The rows come from 5 hidden closed curves, with some noise, and rows from the same curve form a group. Each curve winds through 6 dimensions. The rows are also pushed far along 4 directions, which tell nothing about the answers.
Some rows, each with its group after it:
[ 0.71  2.13 -4.06 -0.26  0.78  1.00 -2.07 -1.03 -4.32  0.51  0.16 -0.57
 -1.44 -1.39 -0.03  4.86] -> K880
[-0.16 -0.49 -1.35  0.25 -1.41  0.47  2.33  1.99 -3.09  0.70  0.36 -2.46
  3.12 -4.62 -3.12  1.08] -> K880
[ 0.82 -0.06  1.30 -0.31  0.36 -1.78  0.86 -0.93  3.38  0.25 -1.85  1.80
  1.43  1.96  0.53 -0.80] -> K54
[ 0.94 -0.41  1.29  0.48 -1.57 -2.36  1.78  1.50  1.50 -0.12 -0.70  0.40
  0.99  0.78 -0.64 -1.84] -> K99
[-0.14  1.09 -0.48 -0.03 -2.52  1.00 -0.41  0.06  1.35  0.93  0.24  0.80
 -0.52 -0.58 -0.31  0.17] -> K54
[ 0.38 -0.88  2.26  1.62  1.21  0.07  0.86 -0.65  1.46 -1.55  0.29  1.06
 -2.79  3.56  0.41 -4.09] -> K99
[-1.55  0.23  0.60  1.00  3.17  0.67  1.06  1.11 -1.95 -0.58  1.77 -1.79
 -3.44  0.02  1.32 -0.78] -> K880
[-0.93 -0.39  0.13 -0.33 -0.64  0.42  2.56  1.04 -0.15  0.16  0.14 -1.12
  2.86 -2.46 -1.45 -0.50] -> K880
[ 0.86  1.82 -0.92 -1.01  0.53 -1.31 -1.62  0.53 -0.47  0.71 -1.12  0.85
 -0.37 -0.06  0.48  1.45] -> K880
[ 0.20  2.25  1.64  0.38 -2.84  1.94  0.77 -2.78  3.24 -1.34 -1.37  1.08
  0.83  2.33  0.21 -0.26] -> K835
[-0.88 -1.60 -0.79  2.38  2.87  2.22 -0.80 -0.07 -3.86 -2.71  1.73 -2.09
 -3.53  1.00  1.48 -1.45] -> K835
[ 0.99 -0.45 -3.63 -0.70  1.95 -0.36 -0.52 -1.35 -0.87 -0.59  0.34  0.90
  2.10  1.16 -0.09  1.26] -> K99
[ 0.34  1.26  0.07 -1.77 -1.82 -0.01 -0.53  0.25 -1.02 -0.40 -0.58 -0.81
  2.00 -1.87 -0.37  1.51] -> K247
[ 0.83  0.77  1.23  0.40 -1.11  0.43  1.27  0.19  0.69  0.68 -0.87 -0.85
  1.82 -1.68 -2.15 -0.12] -> K99
[ 1.16 -0.35 -2.16 -0.92 -0.44  0.77 -4.42 -4.15  0.30  0.44  0.37  2.61
 -2.83  2.92  2.09  3.65] -> K247
[ 1.33  1.90 -6.07  1.53  1.88  0.91 -1.70  1.27 -8.20 -2.35 -0.20 -2.79
 -1.38 -1.87  0.37  3.34] -> K247
[ 0.77  1.22 -0.18 -0.05 -0.13  1.87  0.38 -1.55 -2.28 -2.46 -0.25 -1.02
  0.47  0.26 -0.55 -0.23] -> K247
[ 2.61 -4.20 -2.05 -1.44  4.24 -5.50 -1.88  3.02  0.58  5.15  0.96  0.64
 -0.41 -2.77  0.30  1.01] -> K247
[-0.87  1.18 -0.80 -0.16  1.49 -0.11  1.70  1.58 -0.93  0.67  0.60 -0.23
  0.63 -1.22 -1.52 -0.54] -> K880
[-0.71 -2.38  1.88  0.66 -0.35  0.30  0.89 -1.60  3.49  1.44  0.53  0.24
  1.98  0.44 -0.90 -0.07] -> K880
[-0.26  2.24  0.24 -0.69 -1.97  2.59  0.21 -3.86  0.73 -0.60 -0.59  1.57
 -2.37  1.37  1.39  2.05] -> K247
[-3.03 -1.55  2.67 -0.24 -0.52 -0.23 -0.87 -0.47  4.08 -0.48  0.37  0.75
  1.24  2.82  2.29 -1.04] -> K835
[-2.17  1.02  2.94 -0.24  1.03 -1.62  1.14  3.40 -0.02 -0.92  0.32 -1.49
 -0.35  0.08  0.84 -2.48] -> K835
[ 0.36 -1.24  1.38  0.17  0.38 -0.82 -0.26  0.22  0.69  1.66 -0.12  0.61
 -1.61 -0.33 -0.32 -0.44] -> K880
[-0.88  3.00 -1.77  1.74  0.23 -0.02  3.81  6.66 -5.65 -2.55 -0.06 -4.09
  2.26 -4.30 -2.95 -3.22] -> K880
[ 0.55 -1.14 -2.04  0.46  0.72 -0.72 -1.14 -0.88  2.15  1.32 -0.84  1.88
  2.45  1.02 -0.84  0.75] -> K99
[ 0.25 -2.07  2.42  0.77  1.12 -1.17  0.64  0.62  3.44  1.22  0.52  0.64
 -0.96  0.77  0.43 -2.75] -> K99
[ 1.01 -1.39 -1.93 -0.25  0.87 -0.74 -1.38 -0.01 -1.20 -0.09  2.93 -0.33
 -1.41  1.03  0.32  0.43] -> K99
[-0.20 -0.60  0.57 -0.74  0.06 -1.11  1.52  0.15  2.79  0.05 -0.19  0.49
  3.99  0.33 -0.62 -1.17] -> K99
[ 1.40 -0.43  0.75  0.41 -0.23 -1.70 -0.69 -1.67  3.36  2.43 -1.55  2.00
  3.24  1.61 -3.23  0.94] -> K54
[-0.28 -2.56  0.00  1.04  0.90 -1.74  0.25  1.43  2.28  2.98  0.90  1.35
  0.75  0.06 -2.30 -1.45] -> K880
[ 0.41  0.58 -4.06 -0.42 -0.92  0.13 -1.96 -0.11 -1.19  1.41  1.20 -0.01
  1.85 -1.17 -1.02  3.71] -> K54
[ 0.18 -1.52 -2.13  0.38  1.47  0.20 -1.88  0.10 -3.17  0.63  0.91 -1.33
  1.95 -1.42 -2.34  2.06] -> K835
[-2.87  0.02  3.77  1.13 -1.19  2.66  1.95 -0.44  1.05 -2.61  0.41 -1.74
 -1.91  0.73  2.84 -1.87] -> K880
[ 2.54  0.45 -1.97 -1.56 -1.36 -2.29 -2.63  0.87 -2.46  2.36 -1.46 -0.87
  4.39 -3.55 -3.74  4.16] -> K247
[-0.78 -3.48  1.13 -1.06  0.59 -2.25 -0.61 -0.56  5.81  1.76  1.02  2.11
  3.27  2.20  0.58 -1.30] -> K835
[-0.89  1.45  2.57 -0.01 -1.93  0.71  0.79  0.08  0.86  0.73  0.48 -0.96
  2.07 -0.81 -3.12  0.13] -> K54
[-1.45 -0.04  2.42  0.05 -3.61  1.49  0.35 -0.56  0.98 -0.11 -0.27 -0.20
  0.99 -0.51 -1.01 -0.15] -> K835
[-1.84  0.76  3.18  0.99  0.99  2.32  2.01 -0.07  1.87 -1.68 -0.10 -0.53
  0.47  0.77 -0.31 -4.07] -> K99
[-0.37  2.06  1.34  1.24 -3.56  3.25  3.14 -1.82  2.90 -3.81 -2.33  0.49
  2.04  1.57  1.25 -2.88] -> K54
[ 0.40  0.99 -1.32  0.47 -2.61  0.85  1.10  1.19 -4.32 -2.84 -0.06 -3.56
  1.98 -2.39 -0.42  1.66] -> K54
[ 1.29  2.25 -3.21  1.49  0.47  1.01 -0.27  0.03 -4.37 -1.15 -0.78 -1.42
  0.41 -0.71 -1.92  1.93] -> K54
[ 0.91  0.84 -2.75 -0.38  2.43 -1.46 -1.92  0.87 -2.66  0.97  0.14 -0.84
  2.50 -0.91 -2.07  2.60] -> K835
[-1.77  4.76  0.60  0.33 -2.50  2.74 -0.01  0.31 -0.71 -2.80 -0.73 -0.34
 -1.10  1.04  0.75 -0.90] -> K835
[ 0.07 -0.16  0.00  1.51  1.08 -1.07  2.94  3.83 -3.71 -1.83  0.74 -3.78
  0.00 -2.20 -0.45 -1.70] -> K835
[-1.91  0.24  1.40  0.27 -0.86  0.84  1.60  1.90 -1.44 -3.06  1.57 -2.84
 -0.86 -0.32  2.36 -1.73] -> K54
[ 0.83 -0.73  1.98 -0.87  2.36 -1.49 -0.80 -0.46  0.84  0.58 -0.56  0.65
 -1.65  0.71  1.10 -0.76] -> K247
[-0.61  0.93  2.79 -1.70 -2.36 -1.20  0.04 -1.04  3.32  1.39 -0.96  0.99
  2.47  0.55 -0.76  1.47] -> K54
[-1.16 -1.54  0.69 -0.58  2.48  1.12 -2.59 -1.87  1.53 -2.78  1.08  0.92
 -4.63  3.92  6.81 -1.84] -> K247
[ 1.23 -2.45 -2.09 -0.11 -0.12 -1.21 -1.51 -0.57 -0.92 -0.43  1.05 -0.64
  0.23  0.44  1.73  2.19] -> K54
[-0.14 -0.40  4.98  1.03 -4.52  0.69  0.92 -2.45  6.26  0.74 -1.67  1.43
  3.67  2.26 -3.04 -1.69] -> K54
[ 0.14  1.90  0.24  0.98  0.11  0.35  3.26  1.42 -1.33 -0.78 -1.82 -1.58
  1.69 -2.25 -1.28 -0.62] -> K247
[ 1.27 -3.10 -1.33  1.26  1.51 -2.55 -0.66  1.87 -0.48  1.20  1.97  0.67
 -1.45  1.18 -1.30 -1.60] -> K247
[ 0.87  1.09 -0.11  0.76 -1.98  2.21 -1.20 -3.27  1.16 -0.71 -1.78  0.64
  1.04  1.10 -0.25  1.68] -> K880
[ 1.10  2.47 -4.89 -0.82 -1.98  1.16 -2.73 -2.07 -1.99  0.54 -1.01  0.45
  2.29 -1.17 -0.58  5.98] -> K880
[-0.68 -0.90  0.94 -0.39 -0.78 -0.81 -2.58 -1.95  6.42  1.55 -0.25  3.57
  2.71  4.00 -0.15 -0.48] -> K835
[-0.16  1.76 -1.59  0.51 -3.58  3.54 -1.67 -4.49  1.77 -1.53 -0.74  1.53
  1.30  2.53  0.48  2.48] -> K99
[-0.13 -1.02  2.80 -1.41 -1.07 -0.27 -2.65 -3.18  5.00  0.17 -1.22  2.42
  0.89  3.09  2.23  0.04] -> K247
[ 0.69 -2.07  0.27 -0.07  1.27 -0.30 -0.49  0.05 -0.24  0.07  2.16  0.49
 -3.80  0.76  1.29 -2.04] -> K247
[ 0.38  1.21 -0.07  0.99 -1.13  1.03 -0.81 -1.19  0.23  0.10 -1.40  0.99
 -0.65  0.90 -0.82  0.53] -> K99
[-0.87 -1.49  1.81 -0.10  1.75  0.18  1.63 -0.44  1.86 -3.00  2.45  0.04
 -2.48  3.73  3.61 -4.27] -> K99
[-1.23  3.24 -0.21  0.36 -1.78  2.60 -1.28 -1.13  0.12 -2.18 -0.23  0.77
 -2.34  2.34  1.96 -0.03] -> K835
[-1.93  2.55  1.21  0.52 -1.73  0.14  4.11  5.68 -1.53 -2.29  0.08 -2.50
  0.14 -2.84  0.36 -4.28] -> K54
[ 0.28  0.78  0.82 -0.72 -0.54  2.31 -0.81 -4.04  1.39 -0.99  0.91  1.02
 -0.95  2.63  0.35  0.56] -> K99
[-1.54 -2.61  3.82 -0.11 -2.45 -1.41 -0.51  0.51  4.19  2.10  0.26  1.38
  0.47  0.97 -0.52 -1.40] -> K835

New rows. What belongs after each?
[ 0.72 -2.02 -2.36  0.66  2.78 -3.84  0.51  3.05 -1.37  1.60  1.20  0.09
 -0.28  0.07 -0.82 -0.28] -> K247
[ 1.16  1.62 -3.05  0.72  0.86  1.40  1.58 -0.28 -2.87 -0.37 -0.77 -1.07
 -0.64 -2.35  0.00  1.96] -> K247
[-0.71  3.03 -0.06 -0.51  0.90  1.11 -0.29 -0.25 -0.47 -2.20 -0.85  0.14
 -1.98  1.32  2.85 -0.41] -> K880
[ 0.94 -0.10 -3.60 -0.74 -0.28 -3.41 -1.06  3.08 -2.53  1.22  0.54 -0.17
  2.30 -1.26 -1.74  2.16] -> K99
[ 2.47 -0.96 -1.81 -0.93  4.19 -4.49 -0.78  4.29 -5.18  2.20  0.35 -2.12
 -0.11 -3.90 -2.05  0.92] -> K247
[-1.26  4.86  1.65 -0.60 -3.61  4.63  1.43 -4.99  0.67 -0.80 -2.12 -0.31
  3.31 -0.47 -2.29  4.17] -> K880
[-0.02 -0.66  0.80  2.03  1.80  1.51  1.53  0.50  0.08 -1.96  1.24 -0.68
 -2.72  1.36  0.85 -4.22] -> K54
[-0.18 -2.53 -0.20  0.17  1.39 -2.52  1.05  5.06 -0.84  1.25  3.03 -2.02
 -0.13 -2.42 -0.72 -2.75] -> K54
[ 0.47  2.55 -2.45 -1.20 -0.51 -0.30 -0.29  0.05 -2.60  0.25 -1.25 -0.17
  2.38 -1.73 -1.48  3.23] -> K99
[-0.51  0.71  3.19  0.19 -0.61  1.80  2.16  0.22  1.01 -0.79 -0.35 -0.53
 -3.29 -0.89  1.65 -2.98] -> K247
[-0.08  2.40  1.29 -2.47 -2.51 -0.73 -1.15 -2.64  2.85  1.85 -2.07  1.33
  4.88  0.19 -1.81  4.31] -> K835
[ 0.36 -2.51  1.86  0.64 -1.29 -1.68  0.80  0.70  1.69 -1.06 -0.04 -0.72
  1.32  0.97  0.85 -1.45] -> K54
[-1.16  3.55  2.82  0.71 -5.34  1.87  3.57 -0.73  2.66 -3.18 -3.59 -0.52
  5.79  0.43 -1.47 -1.43] -> K54
[-0.02 -0.09  2.19  2.01  0.30  2.64  2.47 -0.70  1.01 -2.18 -0.42 -0.46
 -2.14  0.73  0.86 -4.16] -> K247
[-0.73 -3.32  3.00  0.39  2.70 -2.34  1.84  1.86  3.77 -0.33  1.14  0.63
 -0.57  2.27  1.83 -5.43] -> K247
[ 1.69 -0.75 -1.64 -1.32 -0.32 -2.37 -0.41 -0.26 -0.20  0.56  1.01  0.82
  2.71  0.97 -2.05  1.17] -> K99
[ 0.18 -1.52  2.62 -0.06 -2.48 -2.81 -0.17  0.89  3.92  1.34  0.97  1.57
  1.43  2.55 -1.98 -1.92] -> K99
[-0.18  1.88  4.89 -0.42 -5.31  3.12  1.82 -5.65  8.29  0.39 -2.73  3.06
  4.79  2.44 -2.75 -1.01] -> K54
[-0.07  3.96  4.04  0.09 -7.74  2.95  2.00 -2.38  1.17 -1.59 -3.29 -1.03
  3.90 -1.19 -3.32  1.37] -> K54
[ 0.84 -2.82  0.43  0.14 -0.82 -1.99 -0.41 -0.17  1.65 -0.24  0.35 -0.11
  1.10  1.12  1.11  0.13] -> K54
[-1.20  2.99 -2.39 -0.82 -1.54  3.10  0.25 -1.55 -3.34 -1.58 -0.18 -1.49
 -0.04 -1.98  1.17  3.86] -> K880
[ 0.01 -4.62  2.91 -0.78  1.81 -5.97  0.23  4.82  4.01  3.06  1.84  1.03
 -2.44  0.40  2.27 -4.30] -> K54
[ 0.50  2.91 -3.56  1.49 -1.04  4.94 -1.38 -4.94 -2.97 -3.65 -1.54  0.09
 -1.58  2.23  1.72  3.46] -> K247
[ 0.59 -1.07 -1.52  0.95  0.51 -1.27 -1.07  3.10 -3.80  1.19  2.41 -2.40
 -0.82 -2.25 -2.16  0.88] -> K54
[ 1.93 -0.60 -1.79  0.32  0.33  0.80 -1.77 -2.85  0.86  0.88  0.09  1.60
  0.43  1.43 -1.44  1.28] -> K835
[ 1.19  1.87 -1.84 -0.88 -1.72 -0.46  1.50 -0.32 -0.80  0.05 -1.63 -0.22
  6.85 -1.83 -4.33  1.89] -> K99
[ 0.92  0.46  0.40 -1.82 -3.18 -1.26 -0.01 -0.37  1.71  1.41 -0.96  0.63
  1.86 -1.32 -0.05  1.94] -> K54
[-0.32  1.03  2.77  0.16 -4.34 -0.32  0.21 -0.88  2.79 -0.53 -0.54  1.51
  1.28  2.79 -1.82 -0.92] -> K99
[ 0.39 -0.11 -0.01 -0.04  1.79 -0.68  1.32  2.70 -1.97 -0.06  0.06 -2.00
 -1.59 -3.08  1.10 -1.39] -> K247
[-1.22  0.35  2.94 -1.04 -1.75  0.56  2.08 -2.02  5.64 -0.62 -1.17  1.39
  4.47  1.60  0.09 -1.72] -> K99
[ 0.15  1.39  1.54  2.32 -2.65  2.32  1.94  0.06 -1.05 -2.29 -0.84 -1.92
  1.49 -0.44 -2.70 -1.72] -> K54
[-0.58 -3.49 -2.49  1.30  3.79  2.35 -1.78 -3.82  0.43 -0.87  2.80  0.58
 -4.27  3.05  4.58  0.95] -> K880
[ 1.21  0.75 -2.63  0.16 -3.20  2.53 -0.22 -3.44  1.52 -1.68 -1.25  1.22
  1.88  1.00  1.38  1.81] -> K54
[-0.35  4.50 -0.54  0.14 -3.58  3.65 -0.41 -2.67 -2.73 -3.21 -0.95 -0.38
 -1.54  1.25  0.18  2.35] -> K99
[-0.23  3.45 -0.21  1.41 -1.32  2.95  3.80  0.34 -2.55 -2.11 -1.76 -2.10
 -0.01 -2.61 -0.75 -0.30] -> K247
[ 0.68  0.90 -1.37 -0.64 -2.18  2.03 -1.16 -3.52  0.15 -1.58  1.31  0.49
  0.34  2.13  0.22  2.04] -> K99
[ 1.17  1.80 -4.72 -0.02 -1.86  2.32 -2.02 -1.83 -1.52  0.19  0.26  0.84
 -1.08 -0.58  0.63  3.51] -> K54
[-1.08  0.68  1.75  1.15  0.17 -1.71  2.98  3.14 -0.76 -1.32 -0.58 -1.21
  1.15  0.36 -1.38 -2.76] -> K247
[-1.65 -0.04  3.75  1.30 -0.55 -1.70  2.19  6.02 -1.53  0.75  1.90 -3.24
  0.03 -2.41 -3.48 -3.81] -> K54
[ 0.49 -1.45 -3.50  1.33  3.04 -0.02 -1.51  0.28 -2.90 -2.44  1.33 -0.57
 -1.61  2.01  2.25 -0.47] -> K247
[ 1.36 -2.89 -3.19 -0.53  3.39  0.02 -2.54 -1.19 -1.83  0.17  3.36  1.02
 -6.09  1.37  3.53  0.07] -> K247
[ 0.08  0.04 -1.57 -0.70  0.50  2.02 -1.20 -3.18 -0.08 -1.50  1.40  0.94
 -4.64  2.14  4.68  1.41] -> K835
[ 0.60 -3.47 -1.15 -0.17 -0.15 -1.62  0.21  0.92  0.34  3.21  0.93 -0.01
  1.92 -2.55 -2.01  1.25] -> K880
[-0.19 -1.71 -1.10  0.99  0.64  1.50  0.12 -1.88 -0.22  0.19  1.11 -0.80
  0.44 -0.23 -0.08  1.71] -> K880
[-0.12 -0.22  0.49 -0.79 -0.72 -0.57  0.30  0.18  2.67 -0.09 -1.09  1.54
  1.12  0.47  1.14 -1.56] -> K880
[-1.57 -2.66  3.62 -0.73 -0.83 -1.99  0.86  0.21  7.02  1.24  0.18  1.73
  4.24  2.14 -0.08 -2.91] -> K835
[-1.93  0.08  3.16  0.72  2.31 -0.57  2.19  2.34  0.76 -2.54  0.57 -0.67
 -3.52  2.13  3.54 -4.82] -> K54
[ 0.86 -0.43  1.47 -1.70 -1.05 -0.48 -0.90 -2.26  2.56  0.80 -1.53  1.19
  0.75  0.06  1.40  1.34] -> K880
[ 0.02  1.78 -1.49  0.61  0.45  3.03 -0.15 -3.09 -2.70 -2.32  0.57  0.44
 -5.40  2.06  2.30  0.96] -> K247
[-1.22 -0.21  2.87  0.84 -2.35  1.42 -0.27 -1.17  2.47 -0.39  0.86  0.06
 -0.37  1.67 -0.40 -0.99] -> K54
[ 3.77 -0.35 -4.89 -1.05  0.91  1.55 -3.24 -6.40  0.02  1.63 -1.45  2.08
  1.91 -0.02 -0.39  6.20] -> K247
[-0.03 -1.08 -2.23  0.99  0.03 -0.32 -1.84  0.16  0.16 -0.09  0.94  0.33
  0.35  1.29  0.52  0.90] -> K835
[ 1.12 -2.91 -5.20  0.16  4.68 -2.25 -4.64  0.78 -0.37  1.87  2.66  1.68
 -1.59  2.21  1.40  0.89] -> K835
[ 1.35  1.93 -0.74  1.83  1.31  0.15  3.36  2.63 -5.25 -1.20 -1.07 -2.94
  0.67 -3.19 -3.79 -1.08] -> K247
[ 1.32  0.98  0.98  0.10 -0.69  1.22  0.45 -2.25  1.24 -0.37 -2.48  0.02
  2.83 -0.66 -1.24  0.46] -> K247
[ 0.47  1.11 -3.77 -0.81  0.70  0.59  0.34  0.40 -0.86 -0.72  0.45  0.17
 -0.23 -0.91  2.09  0.66] -> K54
[-0.91 -1.36  2.27  1.36  1.22 -1.05  0.67  1.04  3.70  0.55 -1.01  1.76
  0.66  2.14 -0.58 -3.96] -> K99
[-0.97 -1.67  2.11  0.89  3.48 -0.61  0.39  1.15  2.25  0.59  0.45  0.75
 -1.06  1.29  0.14 -4.10] -> K99
[-1.14  1.53 -1.10 -0.50  2.50 -1.21  1.29  3.94 -3.27 -0.20  1.02 -2.09
 -0.71 -2.17  0.45 -0.45] -> K880
[ 0.79  1.86 -1.82  0.30 -2.86  0.60 -0.45 -0.29 -2.80 -1.60  0.51 -0.62
  0.55  0.57 -1.82  1.59] -> K99
[-1.11  4.15  0.21 -0.15 -6.31  3.41  0.77 -0.66 -3.31 -1.46 -1.91 -2.19
  3.98 -3.52 -3.78  3.56] -> K835
[ 1.30 -2.89 -0.26  0.08  1.29 -1.69  1.17  0.27  2.72  2.12  1.05  1.17
  0.59 -0.14 -0.63 -1.45] -> K247
[-1.43 -1.42  2.03  0.01 -0.52  0.69  0.26 -1.18  1.95  0.21  0.57 -0.47
 -0.28  0.30  1.58  0.72] -> K880
[ 1.45  3.82 -5.48 -0.37 -0.82  4.76 -1.19 -5.10 -6.01 -2.24  0.01 -0.06
 -3.61 -0.09  1.02  5.95] -> K247
[-1.64  2.43 -3.07 -0.15 -0.28  4.24  0.01 -3.07 -1.37 -1.93  0.40  0.92
 -1.58  1.00  2.13  2.01] -> K880
[ 2.54  1.03 -6.04 -1.85  1.12 -2.38 -1.97  1.20 -2.75  2.05  0.72  0.02
  2.88 -2.39 -1.55  4.35] -> K835
[ 0.92 -1.92 -2.72 -0.11  3.18 -3.03  0.54  2.84 -1.56  0.44  1.25 -0.48
  1.74 -0.55 -0.92 -1.25] -> K99
